All groups share one centre, and each spreads out both ways along 10 directions, with some noise.
Some rows, each with its group after it:
2	54	15	11	-21	-21	-16	-2	-41	-3	8	14	36	-15	-26 : (4)
11	7	-11	-6	-6	-25	-8	9	9	-7	-4	34	9	21	69 : (3)
-11	8	-32	11	31	41	3	-26	-7	-25	1	-24	-16	22	5 : (5)
31	7	5	2	-8	34	18	-2	-65	-24	10	-12	42	-7	14 : (4)
23	35	22	-12	7	-21	-12	14	-13	23	19	-19	-17	-7	12 : (4)
41	-25	42	-22	44	17	-21	4	3	10	23	-19	0	-3	18 : (0)
-35	-6	-31	22	7	-6	47	-34	-5	-3	-7	4	-3	-13	-20 : (2)
-27	18	1	8	2	-18	24	-10	36	-8	34	0	-53	-39	-10 : (2)
3	2	38	-34	37	1	-15	4	-8	-3	6	-4	12	9	-3 : (4)
27	19	-15	14	-13	-5	-1	6	8	-22	16	6	0	-6	2 : (0)
-40	1	27	-20	30	33	-14	29	40	26	-23	-11	-22	-1	-9 : (2)
-3	-7	-8	0	-7	27	-11	-15	34	29	-30	-1	42	-21	-3 : (3)
-3	-31	55	5	28	31	-9	3	22	-24	-4	8	-18	-14	-11 : (6)
-23	-22	-33	12	-32	10	-8	-14	1	-2	22	16	14	9	-3 : (0)
-50	-10	3	-12	20	15	22	-14	28	9	-50	5	2	-4	-3 : (1)
-32	-7	8	5	-36	5	-24	-17	-38	16	-3	22	48	-1	-20 : (0)
39	13	18	-11	30	2	-5	23	-14	-17	1	4	23	20	22 : (6)
-35	12	-50	4	-5	31	20	9	4	-5	4	14	32	6	-1 : (2)
-4	40	6	-7	22	-11	9	-18	-16	11	24	-38	-41	-29	-4 : (0)
6	-32	-19	0	-22	31	1	1	4	-16	-9	13	46	7	-34 : (3)
9	20	-22	22	10	18	4	4	19	-14	24	-11	-9	-13	-7 : (1)
-34	-8	15	-3	17	22	10	22	4	25	36	-33	-50	-11	-6 : (6)
-7	30	-11	21	-16	30	-18	-1	10	30	5	-27	12	-35	-33 : (3)
6	19	-20	-8	55	-21	1	-29	55	-13	-46	14	-6	3	2 : (2)
-19	32	-6	24	-32	13	-6	-3	14	35	-3	-23	-12	-36	-32 : (3)
19	-37	17	-48	32	3	13	13	1	30	-42	-48	-28	15	-3 : (3)
-39	1	21	30	8	3	4	42	5	-11	44	35	-34	10	31 : (3)
51	22	15	19	-37	-31	-19	-16	-4	-38	-12	27	23	-17	-16 : (6)
28	39	42	11	26	3	-12	10	-6	-16	-25	15	35	-14	-9 : (6)
14	1	-23	8	-4	-3	36	11	26	-23	-36	7	-12	7	3 : (0)
7	-7	-5	21	32	14	18	-5	31	-7	21	-17	-36	-19	-11 : (6)
-17	-5	26	-13	-10	-36	-10	19	-14	37	-5	4	-13	8	7 : (5)
-58	-17	-2	10	1	15	32	-1	-8	2	-33	3	-26	11	-7 : (1)
-39	-33	24	28	8	28	4	-26	-35	22	8	5	12	-7	-5 : (1)
-3	-48	-3	23	-29	22	-24	-25	23	4	7	24	34	-15	-5 : (2)
15	14	-34	2	-12	-30	25	7	-44	0	18	-6	17	12	-13 : (5)
8	-17	-47	2	40	10	2	-7	2	-10	38	1	-6	42	69 : (3)
-28	-23	15	0	-6	4	43	-15	35	-6	2	-4	-37	-46	-42 : (5)
-10	-27	-28	-13	-40	32	-32	11	9	23	15	1	33	11	-3 : (1)
21	0	-56	44	8	-38	17	2	15	16	33	1	-5	14	2 : (5)
-12	13	19	-4	-48	11	-13	27	-15	2	6	15	36	-18	-22 : (5)
5	15	22	-11	-51	13	-13	40	-12	-10	8	16	22	-9	-10 : (5)
-2	-68	-29	-34	-13	-29	6	-10	13	18	36	13	-14	23	40 : (5)
-35	-28	41	-16	4	40	-12	25	26	15	-19	-8	-22	0	5 : (5)
16	15	15	9	-22	8	29	15	-57	-52	-7	10	28	3	-29 : (4)
-15	-40	-26	-18	27	35	12	3	39	34	-20	-9	19	9	26 : (6)
-1	-17	-51	14	-9	42	23	54	14	23	12	-27	-9	26	-2 : (6)
0	3	45	10	48	-18	-7	-34	-40	27	7	-13	17	-23	-32 : (0)
12	-18	24	28	-26	35	-32	49	24	17	-15	-10	-4	9	-31 : (2)
27	-36	-7	-18	8	-7	3	21	6	24	-19	-14	6	17	-6 : (1)
-4	16	51	0	2	13	-9	-20	26	12	23	6	1	-67	-7 : (4)
23	-23	36	2	23	-51	19	-21	-48	16	14	-15	-24	-6	4 : (1)
27	-10	17	14	-10	18	-1	42	24	4	-13	-8	-10	-4	-19 : (6)
-1	0	-37	23	-7	7	-33	-27	15	4	15	-9	-3	8	-14 : (2)
9	-4	-15	-12	-14	-35	-6	-22	2	-26	-23	27	1	29	36 : (5)
-15	-14	-2	25	-52	5	55	-9	-36	-38	-25	21	7	-16	-22 : (4)
22	-17	4	-12	-37	-10	-22	32	-1	-9	-24	17	15	38	14 : (2)
-3	23	-27	-6	-29	0	-7	24	6	0	26	-20	-26	6	-17 : (1)
19	-72	66	-6	5	1	-12	9	-21	29	49	-7	-11	-15	26 : (1)
36	-12	-21	51	51	14	20	-14	11	5	2	-43	-29	0	-27 : (2)
24	-11	-1	12	25	11	-6	-30	-5	24	0	-62	-31	-14	-33 : (6)
-3	35	35	-10	30	-18	9	-13	-20	-19	-46	-8	-27	7	5 : (5)
0	9	-2	-31	-7	-31	-7	4	-54	8	13	-26	-14	22	10 : (1)
-36	-45	-9	1	18	16	9	9	-5	16	12	-14	-21	23	-11 : (0)
1	-52	1	-2	6	-1	10	21	28	-5	12	2	-38	15	6 : (0)
29	17	-37	11	-45	11	-24	-2	9	16	54	-16	10	-17	0 : (6)
60	9	-2	3	16	5	-18	-15	-3	-14	44	-9	10	-12	14 : (0)
-19	-4	17	9	-13	-11	52	14	-23	-3	-18	-19	-46	-14	-21 : (4)
-24	29	26	28	-26	5	10	-12	5	44	2	-12	-9	-66	-7 : (4)
12	29	-34	-1	-3	-2	-2	-35	-13	29	-21	-34	30	-8	-18 : (3)
-10	-4	-29	-9	-40	-21	-35	20	7	-3	33	9	-19	38	-3 : (4)
-19	5	-16	-12	-8	11	-12	2	-8	19	-5	-15	14	7	-14 : (1)
29	-4	15	21	9	-15	48	16	38	-17	-41	-14	-34	-26	-61 : (3)
-6	-8	-48	-8	-24	2	16	36	-15	-19	15	-1	-16	47	13 : (2)
-32	15	-13	-37	18	-19	21	-23	22	-13	15	18	-16	-11	29 : (2)
-23	36	10	-13	33	9	15	13	-25	10	13	-46	-51	1	-7 : (1)
-40	1	1	3	33	7	2	-32	9	26	31	-22	-32	-31	-21 : (4)
-22	-28	-9	18	35	7	19	-11	36	7	-25	22	20	-7	-21 : (0)
23	-16	32	-25	-15	33	-24	10	13	-3	-5	4	16	-15	31 : (0)
46	36	-1	-2	9	-1	-30	-23	-2	22	16	-24	40	-34	2 : (6)
-40	1	-19	-5	13	-25	13	-32	-6	26	-20	-5	-11	1	-8 : (4)
-9	-6	51	-6	26	6	9	32	-17	-13	1	14	4	-3	-15 : (3)
-14	-19	-15	10	63	19	26	-36	36	-3	-36	-4	-11	1	12 : (5)
-15	-23	-8	-18	18	31	-11	-48	8	22	10	-23	20	-22	-22 : (3)

New rows. What belongs after each?
-4	-16	6	-6	-1	34	32	-7	-20	2	-5	-58	-55	-11	-4 : (0)
-6	32	38	14	42	8	0	-11	-1	-17	-2	17	14	-26	-13 : (6)
-28	-20	-9	-19	-7	3	10	20	15	1	21	28	1	5	29 : (6)
10	17	-5	9	-50	-26	-38	5	1	-2	8	43	46	3	17 : (5)
26	-19	-15	32	3	9	-7	-24	23	15	39	-2	22	-35	-20 : (1)
30	20	-3	-5	-16	-44	41	51	-53	-4	-18	-7	7	19	-24 : (5)
15	-36	-17	-11	-35	-6	4	-39	35	-4	1	-19	-11	-37	-43 : (3)
-16	2	-3	20	32	28	18	21	15	-4	34	-3	-19	-6	-2 : (6)
-15	-10	21	-22	28	21	-18	-32	-31	-14	15	26	35	10	61 : (1)
-27	-40	34	-24	0	32	-29	-6	-4	19	-23	1	16	4	5 : (6)
7	41	20	32	35	8	14	27	-4	-13	4	20	18	-8	4 : (3)
-37	9	-24	19	24	9	-5	-7	4	28	42	-9	-38	9	56 : (3)
-48	36	-10	20	12	2	-10	0	-39	32	6	8	16	16	44 : (3)
14	-5	3	12	32	-25	-20	17	11	23	17	-5	-31	21	32 : (5)
-14	42	-36	-14	-19	-19	5	5	19	-10	-26	0	1	6	-16 : (1)
-30	4	43	20	21	26	-24	-29	-16	-19	34	1	-12	-27	-27 : (6)
-7	-54	19	24	-16	-23	-6	-5	0	5	24	9	-26	5	-33 : (0)
14	37	1	-6	-35	21	-20	-20	-41	-5	50	-41	-16	-29	7 : (0)
10	-37	22	-25	41	34	6	-22	42	18	-1	-47	-28	-37	-42 : (3)
-45	-22	18	-20	-21	-16	12	25	-25	-24	7	20	-31	30	16 : (6)
16	18	4	4	-9	-41	2	44	31	16	-6	-13	-58	2	12 : (4)
23	25	26	16	7	17	-22	-3	4	-4	-11	7	35	-23	-21 : (6)
-29	13	-31	55	13	16	-4	0	14	26	25	-22	-19	-9	-25 : (5)
-16	-18	17	-38	-23	-13	5	29	-35	22	-27	5	23	26	1 : (5)
9	3	3	16	2	31	12	0	6	-7	-14	-8	29	-24	-69 : (3)
-12	17	27	-41	-51	30	-6	-10	-39	-17	23	-1	34	-29	-23 : (5)
0	31	5	-13	-3	25	-7	-31	4	-2	28	-24	-17	-40	21 : (0)
5	34	12	-27	-31	-14	-23	38	-19	17	31	-27	-34	-4	-14 : (1)
-8	-43	-20	-27	-5	-6	9	-20	-7	0	8	-15	-18	20	7 : (3)
34	7	20	-4	32	-23	-18	13	16	-9	-23	12	-6	16	41 : (5)
-4	38	-21	48	24	15	-6	-25	9	-28	-10	-12	-23	-5	-9 : (5)
-19	2	18	-3	17	-13	2	-30	-25	-20	-9	18	6	0	6 : (6)
-16	-51	13	-25	8	13	21	-8	-8	-21	-12	18	9	11	-24 : (3)
15	-12	19	16	-18	-7	43	-38	11	-9	15	-2	-28	-64	25 : (4)
5	-46	-11	-10	14	-5	15	5	33	31	17	19	31	-7	10 : (5)
-18	28	-11	-14	10	-16	-23	-33	-47	31	8	-4	26	4	40 : (3)
2	20	16	-31	11	12	-10	52	-5	22	30	10	27	6	41 : (6)
4	3	29	3	-36	13	7	15	33	-24	14	14	-12	-39	-22 : (5)
35	60	5	-32	39	-35	-13	-20	3	1	22	-25	-10	-24	3 : (1)
15	-30	42	10	54	-33	-7	-5	3	19	16	14	8	-4	-21 : (0)
4	-14	-34	-28	9	-2	-32	-11	-3	-2	10	19	41	43	29 : (4)
7	-30	5	-1	-3	28	7	9	14	-5	14	-15	-3	-11	-50 : (3)
0	-3	-2	-19	63	-14	8	-27	10	4	-28	7	19	3	-1 : (4)
19	57	-12	34	22	-28	11	3	-7	-18	4	16	10	-8	15 : (3)
-40	15	2	-7	0	-7	3	-18	-4	5	54	4	-17	-26	6 : (6)
-16	-6	3	-27	-18	-3	-7	-42	0	21	-55	10	52	-23	-14 : (3)
-34	23	-6	5	-44	-6	9	-10	7	0	17	-5	-34	-33	-9 : (0)
-41	40	-1	16	8	17	-19	14	-49	25	39	-9	2	3	11 : (3)
-26	-30	25	-32	-10	-8	6	-15	0	28	-6	-39	-50	-20	-28 : (3)
-40	-12	-15	40	-24	42	-5	-7	3	-10	19	5	-7	-10	-38 : (6)
8	-21	10	-20	-20	6	-6	-29	-53	-9	41	-43	-45	2	8 : (0)
-19	-4	-35	1	-17	-9	0	-24	12	1	23	-2	-10	-11	-11 : (1)
10	33	-19	-8	-6	-18	-28	-13	-16	22	-1	9	34	10	59 : (3)
34	11	-3	28	-49	-24	2	14	-4	-38	0	40	23	-1	7 : (1)
-17	-48	18	-39	44	22	13	-21	3	20	5	-31	-29	1	-3 : (3)
-46	40	20	-48	-5	24	-22	22	-42	10	-2	-12	-6	22	27 : (1)
9	10	16	-20	-9	-9	-1	4	-11	28	-33	-28	-3	-10	-15 : (3)
24	-49	28	-5	2	18	-13	19	-32	12	2	18	44	25	41 : (1)
-1	-22	8	-41	-4	-5	-6	-23	-34	5	9	-32	3	0	-25 : (3)
10	36	41	-19	24	-4	-9	-9	-14	-14	0	20	18	-13	38 : (1)
-38	29	-22	10	-1	-39	15	-19	-25	4	8	12	-20	13	39 : (3)
7	-28	-12	-11	29	28	-19	21	41	40	-1	-6	5	17	35 : (4)
18	9	-25	1	-17	-37	-2	2	-25	28	36	13	45	-3	-3 : (5)
-2	-7	12	-17	5	-7	2	-21	-36	-27	-8	24	57	5	-22 : (3)
-17	45	-15	33	11	-9	25	50	-10	13	-16	-2	7	10	-42 : (0)
13	-21	18	18	-29	13	-14	20	1	-33	5	10	-15	13	-11 : (6)
36	38	29	-27	34	-12	-13	-26	-27	12	22	-31	15	-27	-8 : (3)
11	4	16	16	20	6	19	50	4	-5	-22	-26	-53	25	-2 : (5)
17	56	-29	19	17	-3	-28	-14	-11	27	29	-14	24	-8	46 : (3)
29	11	-10	21	26	33	-18	22	-4	9	25	-39	-6	12	-8 : (2)
-49	-6	20	5	-2	-17	19	15	-8	3	-22	28	-18	12	22 : (3)
-1	-14	-17	6	-57	-17	7	-2	22	-17	-10	19	2	-12	-22 : (3)
37	-47	36	-8	11	-3	-15	-4	-39	55	27	-26	25	-13	-10 : (1)
24	1	18	-27	-3	9	-38	-31	4	10	56	-17	13	-37	3 : (3)
50	-33	24	20	-10	5	-48	3	2	12	15	-27	-15	12	-11 : (2)
-4	-15	11	-9	28	23	3	-5	6	21	19	-36	-24	-14	-10 : (3)
5	-27	8	8	27	32	36	1	23	-2	-15	-45	-66	-14	-1 : (0)
4	-23	18	-3	47	7	21	34	13	-27	1	35	1	31	45 : (3)
-23	0	40	-40	29	22	-19	22	-1	44	41	-13	-10	-14	29 : (6)
-19	13	19	2	3	34	-4	-19	1	15	6	-22	-4	-32	-9 : (0)
9	14	-24	35	-47	-7	24	36	24	20	-21	-22	-16	-16	-43 : (6)
-6	63	-28	23	1	39	0	-16	-22	3	23	-38	9	-26	-20 : (0)
-25	-32	48	-17	5	-21	27	2	3	-21	-11	10	-38	-8	-30 : (3)
-35	-40	-5	-16	-1	61	-21	-39	35	1	22	6	21	-19	8 : (5)
16	33	31	17	1	3	7	-5	12	-7	3	2	10	-48	-51 : (3)
19	35	41	-12	11	-42	9	18	-7	-5	-25	9	-14	-11	-16 : (4)
-8	4	-18	9	-56	35	-22	3	-7	-7	38	-9	-2	-2	5 : (0)
-13	32	-3	0	54	0	2	-13	-26	26	12	-17	-7	4	25 : (3)
3	-12	-39	24	20	20	7	7	8	9	-9	-5	5	30	6 : (5)
-51	7	-23	6	-17	-17	-2	-20	-17	14	-4	20	8	11	36 : (3)
-28	-9	-14	23	-33	11	-5	-24	-2	-21	21	35	20	-10	14 : (1)
4	-4	19	21	23	-18	-12	4	-32	15	12	-3	27	6	-33 : (0)
4	-39	20	-44	58	-16	0	-15	41	6	-5	1	-26	10	23 : (4)
1	-15	-15	2	24	4	-4	1	43	27	3	-10	-14	3	14 : (4)
-14	6	28	25	10	1	38	4	41	27	-57	5	-5	-42	-11 : (4)
-34	6	-10	26	5	10	-27	-31	11	28	10	14	29	-15	-2 : (5)
-34	-41	-16	16	51	14	47	-13	44	-2	-25	12	-18	8	5 : (3)
3	9	21	-12	-17	-2	-3	5	-33	7	-4	-4	14	-3	20 : (4)
-16	28	-18	22	-25	-10	-5	8	-20	-9	24	23	7	9	18 : (3)
-12	-3	-4	14	-41	23	-1	5	14	-3	29	-10	-34	-29	-16 : (0)
-12	-8	-20	16	-17	-27	25	-5	45	2	-40	22	-16	-2	-1 : (4)
-33	-39	-1	-20	-56	20	-27	22	-9	38	60	2	6	3	4 : (5)
16	-20	5	11	2	-11	41	3	59	-2	-43	-13	-44	-27	-36 : (3)
-3	-23	-28	-39	-34	-9	-13	-31	-5	29	-20	-23	-4	10	17 : (3)
20	33	52	-9	22	-4	-23	-2	-10	-1	20	24	39	-22	5 : (3)
-5	-17	-32	6	-20	2	18	-10	6	-5	-12	-9	-3	2	-22 : (3)
-2	-19	11	17	10	17	20	9	63	14	-25	-18	-40	-32	-18 : (3)
-14	5	-41	6	-20	-24	-8	36	-11	18	4	-16	-33	53	-2 : (4)
28	4	61	-23	19	-5	14	23	-12	-17	-6	1	-13	-16	5 : (4)
-26	1	-4	-2	-51	21	14	-7	-10	-19	30	-9	-16	-22	-35 : (5)
-2	19	-9	6	47	-25	33	-29	-4	22	-19	-28	-20	-16	3 : (4)
0	22	17	21	16	-45	30	15	19	-4	8	0	-70	-12	19 : (3)
24	-10	20	26	-3	36	-16	19	27	-17	-14	12	23	-6	-18 : (6)
